The rows are grouped in 4 ways, from coarse to fine. Each group lies inside one group of the grouping before and may be the whole of it. The rows also spread widely along 16 directions, which tell nothing about the answers.
(in the rows, 128 means zero)
Some rows, each with its group in each grouping after it:
[130  98 191 178 169  62 149 161 132 114 120 106 108  83   4  85 131 110
 126 183 176 130 150 141 109 152 218 219 163 163 114  53 159 103 197 112
 203 119  75 169 109 111] | Fum guge q106 q73
[117  81 127 117 116 129 110 122 163 150 180 104 148 128 133 164 114  85
 178 133 113  53 178 137 138 186 102 126 151 109 142 160 120  97 119  87
 131 103 157 111 148 118] | Fum zuv q279 q735
[156  88 129 123 110  90 127 178 178  91 123  47 139 143 104 136  98 171
 169  76 149 151 142 109 180  71 110 121  80 213 101 124  43 131 122 194
 122  70 144  96 174 120] | Fum zemun q34 q364
[183  99 163 176 120 137 123 155 145 110 132 140 112 145  75  94 184 143
  91 130 135 168 175 107 153 128 111 147  99 126 127 131  91 116 135 139
 137 118 139 116  91  94] | liret foto q899 q508
[ 97  62 107 171 139  72  98 109 140 160  79  98 114 119  99 145  84 136
 108 117 136  78 141 180  97 148 111  91 147 117 116 139 133 153 100 136
 149 111 160  87 136 133] | liret ribut q647 q345
[139  44 137 147 146 123  90  50 112 118 147 143 129 119 127 146 145 134
  84 165  97 149  89 111 112 129  94  93 114 134 153 150 108 156 148 124
 155 173 113 160 122 120] | liret foto q914 q404
[161  74 162 149 151 166 166 125 160 106 118 161 134 159 130  77 129  88
  58 179 124 118 175 129 130 127  91 107 127  98  90  97 120 105 150 117
 133 132  73 142 106 157] | Fum zemun q891 q827
[122 140  83 152  72 139  85 132 113 102 177 148 108 123 157 136  96 152
 136  63 113 157 103 111 123  99 150 114 148 160 160 170 123 134 129 124
 122 159 156 148 101 127] | Fum zuv q279 q422
[ 89 104 157 137 125  87 136 121 143 136 118 128 173 108  82 176 194  82
 136 132 150 129 141 108 195 150 135 131 151 177 157 163  52 136  59 139
  90 102 217  82 118  41] | Fum guge q201 q429
[ 94 129 145 129 115 156 126  93 129 121 145 174 148 127 151 186 127 135
 127 166 117 120 135 114 158 116 123 117 149 120 158 159  99 121 149 141
 118 140 184 121 118 124] | Fum zemun q826 q850
[ 96  72 139 149 134 152 117  93 147 132 108 165 153 152 141 133 109 107
  91 194 115 104 126 140 116 128  67  73 129 138  75 111 113 161 145 110
 139 151 105 104 131 152] | liret ribut q647 q118
[ 72 122  98  98 136  93 113  72 161 155 135 149 161 143 157 158 117 113
 167 117 136  66 137 158  77 204 158 109 114 114 114 162 146 132 105  73
 166  66 102 128 156 117] | Fum guge q874 q941
[114  79 109 116 131 127  74  39 138 145 162 125 112 137 119 135 102 146
 154 166 124 117  98 128  96 119 150 127 119 131 166 137 112 163 190  97
 183 123 143 159 179 101] | Fum guge q201 q429
[ 79 167 147  68 155 176 143  95 161 122 116 134 159 130 119 130 149 123
 129 168 173 132 149 133 133  83 137 131  85 133 148 123  80 133 146 137
 108  87 150 112 157  87] | Fum guge q106 q73
[143 102 104 173 113 130 109 142 123 120 121 162  89 129 135  98 120 113
 102 121 113 100 155 153  54 201  92 109 148 103  79 130 191 147 131  57
 173 130  52 161  92 155] | Fum zemun q34 q364
[ 78 139 125 124 105 107 122 172 134 100 132  90 178 110 134 182  94 164
 200 135 133 131 126 117 167 106 123 154 117 203  76 134  98 110 152 136
 131 139 104 124 154 157] | liret ribut q647 q345
[133 133 113 171 100 123 108 154 106 136 140 107 131 109 105 120 137 134
 145  87 155 117 170 133 157 127 136 169 145 130 128 161 126 104 125 112
 103 134 137 116  92 116] | Fum zuv q279 q735
[115 106 132  96 173 101 168 141 181 108 113 102  92  95 103 156  98 127
  87 131 104 112 179 164  86 158 155 121 145  54 201 134 143  57  95 155
 152  92 180 173 139 130] | liret ribut q647 q118
[116 105 128 136 120 125 102 107 124 110 141 137 139 115 136 147 126 135
 103 109 121 140 109 120 135 108 127  97 124 151 155 164 104 134 116 146
 114 148 150 130 108 114] | liret ribut q647 q345
[133 123  95 177  88 102 113 166  96 126  93 102 113 116 131 127 100 172
 145  99 142 102 155 146 137 138 102 137 135 141  75 156 135 143 123 113
 118 114  86 121 118 154] | Fum guge q874 q941
[ 97 102 140 150 120 114 105 122 131 108 123 170 109 106 124 179 119 132
 105 144 114 118  94 130  96 157 101  65 154 168 127 131 130 181 124 141
 150 125 154 120 112 117] | Fum zuv q279 q422
[ 75 137 124 131 122 114 164 173 122 112 115 108 131  76 112 110 107  59
 114 126 144  96 150 147 126 142 152 145 199 156 126 130 144 112  87  90
  92 143 108 147  99 117] | Fum guge q201 q429
[115 105  73 113 111 139 115 106 145 124  78  83 144 151 148 133 112 181
 128 122 127 159 142 126 163  59  69 108  79 132 110 160  44 140 104 148
  94 122 153 119 178 129] | liret ribut q647 q345
[165 107 140 150 124 158  63  72 113 148 190 167 142 138 133 100 181 108
 113  84 156  95 142 128 110 165 125 113  90 113 149 179 149 142 146  90
 125 116  99 111  75  88] | Fum zuv q279 q735
[131  63 157 140 155 100  91  67 126 123 127 118 138 113  91 186 154 162
 146 174 130 139 103 112 129 134 100 127  98 158 136 129  94 163 177 144
 176 117 136 138 157 107] | Fum zemun q826 q850
[143 123 106 177  90 137  96 137 108 147  90 121 156 169 137 135 140 203
 186 150 156 111 178 134 164 140  56 157  71 134  10 143 103 152 172  99
 142 102  56  89 151 164] | Fum guge q106 q73
[129 137 128 115 104 137 121 196 150 112 117 101 116 110 116 181 150 155
 190 150 119  96 184 129 124 198  39 133 110 137  80 140 121 139 126  99
 142  70 118 124 157 120] | Fum zuv q279 q422
[ 90 128 201  94 161 126 132  97 165 133 112 103 182 119  60 138 148 147
 142 199 198 128 134 120 195  56 159 161  81 188 134 108  46 137 186 186
 111  84 170  78 163  67] | liret ribut q647 q118
[109 141 157 120  98 199 129 125 117  85 195 240 100 106 199 158 111  67
  54 139  77  84 121 126  90 172 121  38 199 101 198 176 172 133 112 115
 104 159 153 149  50 130] | Fum guge q106 q73
[114  84 128 126 112  91 132 175 175 107 155  73 162 128 120 151 115  99
 155  77 118 126 147 117 163 129 114 111 127 193 125 148  73 108  67 147
 110 112 157  90 136 113] | liret foto q914 q404
[103 148 157 127  93 154 116 172 128 102 133 158  60  78  98 184 138 140
 128 203  90 112 147 123 103 183  84 121 182 127 168 149 134 166 145 106
 149 124 193 148 119  83] | liret foto q899 q508
[158  92 106 167 145  85  73  79 135 123 136 174  94 134  77 183 214 195
 135 141  81 209 133 108  66 222 132 158  87  75 166 152 134 116 138  90
 247 125 161 207 129  93] | liret ribut q647 q345

New rows, each followed by its group in each grouping:
[154 108 143 122 115 139 108 157 169 102 121 124  73 127  68  97 147 144
 112 168 117 150 147 119  96 146  95 121 112 146 139 112 100 170 148 110
 170  87 149 155 148  70] | liret ribut q647 q345
[137  83 104 165  98  94 110 127 115 131 193 128  97  99 130 120 100  91
 121 102  81  93 155 134 106 198 174 156 204  86 184 183 176  75 109  64
 152 171 124 189  85 129] | liret foto q914 q404
[ 95 130 150 174 148 160 121 139 122 123 110 158 108 106  56 150 174 117
 135 226 130 163 160 128  93 151  93 182 161 124 112  76 144 142 190  70
 192 169 146 154 116 115] | Fum zemun q891 q827
[138 139 138 165 132 117 117 132 100 137  92  94 116  95  54 131 189 182
 128 146 165 167 178 124 168 105 131 209 107 109 147 154  94 109 146 136
 120 131 160 129 112  85] | liret foto q899 q508
[109 115 107 130 110 128 106 138 118 109 151  83 144 110 129 143 102 134
 168 104 139 133 119 119 141  88 122 139 124 186 129 139 101 133 140 122
 117 140 122 131 143 129] | Fum guge q874 q941
[ 65 154 137 125 132 166 156  90 143 141  65 178 140 147 116 109 123 129
  80 203 169 126 145 143 146  69 134 115 137 123 116 112  78 160 143 138
  98 111 173  94 132 102] | Fum guge q874 q941
[ 84 127 120 121 128 125 108  69 132 131 142 172 132 117 137 163 125 131
 119 143 127 122 107 128 110 137 156 110 143 124 162 155 122 139 135 121
 140 128 162 144 124 104] | Fum zuv q279 q422
[ 90 124 103  92  97  83 123  83 141 145  88 101 141 126 148 151  95 187
 138 131 144  99 127 136 179 101 147 114 113 140 137 199  56 152 100 164
  89  74 164 107 173  92] | liret foto q914 q404
[ 68 169 110 104 136 141 148 154 132  97 122 127 155  95 140 192 154 116
 151 116 125 151 146 126 116 141 111 134 127 140 141 145 117 102  87 113
 113 129 149 143 123 123] | Fum guge q874 q941
[204  45 114 114 126 117 135 135 151  80 126  50 111 132 124  77  97 160
  93 116 103 162 142 105 162  72  96 122  84 133 137 141  63  98 131 159
 116 124  84 194 165 139] | liret ribut q647 q345
[102 143 136 112 112 124 112 160 139 117 148  96 120  99 118 141 104 139
 151 113 142  99 143 142 122 126 132 130 128 162 140 153 127 136 134 131
 121 105 137 109 127 110] | liret foto q914 q404
[146 111 155 151 137 156 137 219 162  83 163  96 117 109  71 144 152 101
 144 125 118 161 180 113 127 134  81 150 135 159 132  85 116  89 137 125
 148 137 156 128 112 125] | Fum zuv q279 q735
[162 123  82  94 105 141  96  82 137 116 148 117  94 141 143  99 131 166
 125  90 125 152 133 118 111 112 144 122  84 105 184 181  92 141 125 115
 132  88 135 177 157  86] | Fum guge q106 q73
[ 82 129 114 101 151 118 134 141 152 114 116  89 162 106 136 210 125 156
 167 129 116 127 162 141 128 140  98 135 101 114 130 150 112  78 110 140
 136 118 149 133 158 152] | liret ribut q647 q345
[151  75 168 126 128  72 110 130 175 101 151 106 145 143  83 111 110 157
 166 140 158 127  96 106 139 126 158 129  82 231  73  90  87 161 187 149
 184  66  64 131 167 108] | Fum zuv q279 q422
[122 135 135  87  89  90 166  99 117  99  70 150 120  87 121 149 172 169
  82 192 109 164 122  84 213 129 145 140 148 128 173 207  31 134  78 152
  69 101 171 203 143  44] | liret ribut q647 q118
[119  98  88 112  98 135  97  99 164 120 184 120 151 170 172 114  68 129
 183 110 119 113 123 119 116 113 143 125 110 161  98 137 112 123 169  85
 163 127  81 149 169 154] | Fum zemun q34 q364
[114 120 113 103 125 149 100 140 158 115 152 103 112 119 126 167 111 150
 165 140 102 116 156 137  95 150  92 124 113 113 151 143 128 117 148 107
 162 114 153 148 162 127] | liret ribut q647 q345
[123 118 151 151 142 101 113  93 126 130 165 143 200 145 132 183 155 167
 180 117 154 129 140 113 169 139 170 166  78 142 109 152 113  78 166 143
 155 115 103 113 121 146] | Fum guge q874 q941
[130  64 101 112 140  78 157  77 110 106  73  87 122  95 146  93  71 152
  63 160 115 121 109 137 144  93 147 123 140 108 126 157 104 108 122 139
 107 147  51 221 151 156] | liret ribut q647 q345
[ 91 135 120 105 146 129 126 118 134  97 121 136 135  99 131 158 136 139
 119 147 115 150 119 130  91 141 121 123 113 133 134 138 132 121 129 113
 150 139 105 177 131 128] | liret ribut q647 q345
[107 183 137 162 120 184 130 190 115 115 103 142 121 119 104  83 145 136
 105 143 165 137 178 150 105 112  93 156 117 137  72 107 158 137 159  96
 119 148  77 102  76 141] | liret foto q914 q404
[113 128 146 121 153 125 121 117 133 123 133 110 155 111 116 155 149 133
 133  99 165 118 143 138 140 115 139 126  95 141 151 151 110 116 121 157
 110 100 145  98 117 108] | Fum guge q201 q429
[131 102  98  86 115 112 118  78 145 112  99 139  89 120 144 148 121 181
 105 172  86 136 119 123 104 157 109 100 112  94 156 174  97 152 121 116
 153  93 131 206 176 100] | liret ribut q647 q118
[ 99 104 100 140 156 111  81  89 146 144 108  87 132 132 101 113 112 134
 132  72 182 130 116 162  79  83 133 107  85 166 122 119 120 175 134 134
 148 103 133  86 142 112] | Fum zemun q891 q827
[101 107 104 130 148 135 155 160 161 130  82  55 203 146 102 121 177  89
 162 113 166 152 192 128 176 102  57 158  82 163  59 113  52 103  71 102
  86 115 113  83 157 119] | Fum guge q201 q429
[104 126 113 120 125 120 134 121 118 119 130 118 143 101 143 150 128 113
 127 108 131 110 143 134 132 138 130 126 139 125 150 169 121 110  95 115
 100 122 128 144 117 119] | Fum guge q874 q941
[142 158  99 134  71 128  86 106  66 134 151 126 121 100 176 107 115 180
 131  82 142  89 136 133 150 132 153 149 121 113 137 234 150 130 139 104
  82 134  66 151  88 124] | liret foto q914 q404
[107  75 123 121 162 103 113  61 145 131 111 120 133 124 105 144 118 149
 123 171 136 134 104 134 104 120 131 120 108 137 126 112 104 147 162 128
 170 117 116 156 167 122] | Fum zuv q279 q735
[145 114  92 153  86 104 101 132 152 138 155 130  90 142 125 141 109 150
 144  65 115 114 174 135 128 155 161 132 151  92 180 186 119 104 101 126
 143  94 209 124 120 103] | Fum zemun q34 q364
[202  37 133 197  77 121 106 161 105  96 203 115  62 108 120 121  77 114
 102 107  67 114 143 104 151 134 128 121 208 120 200 159 133  97 141 129
 135 177 167 175  88 141] | Fum guge q874 q941
[131 153 100 142 108 174 130 153 131 111 119 131 127 149 141 100 131 148
 124 109 142 153 169 129 136  92 106 139 104 122 106 136 109 117 134 114
 110 129 116 124 118 139] | Fum guge q201 q429
[138  77 162 136 120  99 125  98 149 120 174 178 108 123 139 143  82 127
  97 165  88  70 135 133 120 187 185 108 175  86 172 162 155  90 156 130
 170 120 134 171 109 137] | liret ribut q647 q345
[144  60 168 104 138  99 146  92 174 123 113  88 165 142 104 139 130 134
 125 155 148 114 144 108 208  88 120 116  99 159 139 143  24 128 126 187
 100  67 166 101 174  87] | Fum zemun q826 q850
[201  81 166 176 103 121 117 165 116  89 132 126  79 117  82  97 121 182
 113 179 124 138 134 104 147 131 105 148 126 159  89 106 120 148 208 138
 165 121  67 173 121 136] | Fum zuv q279 q422
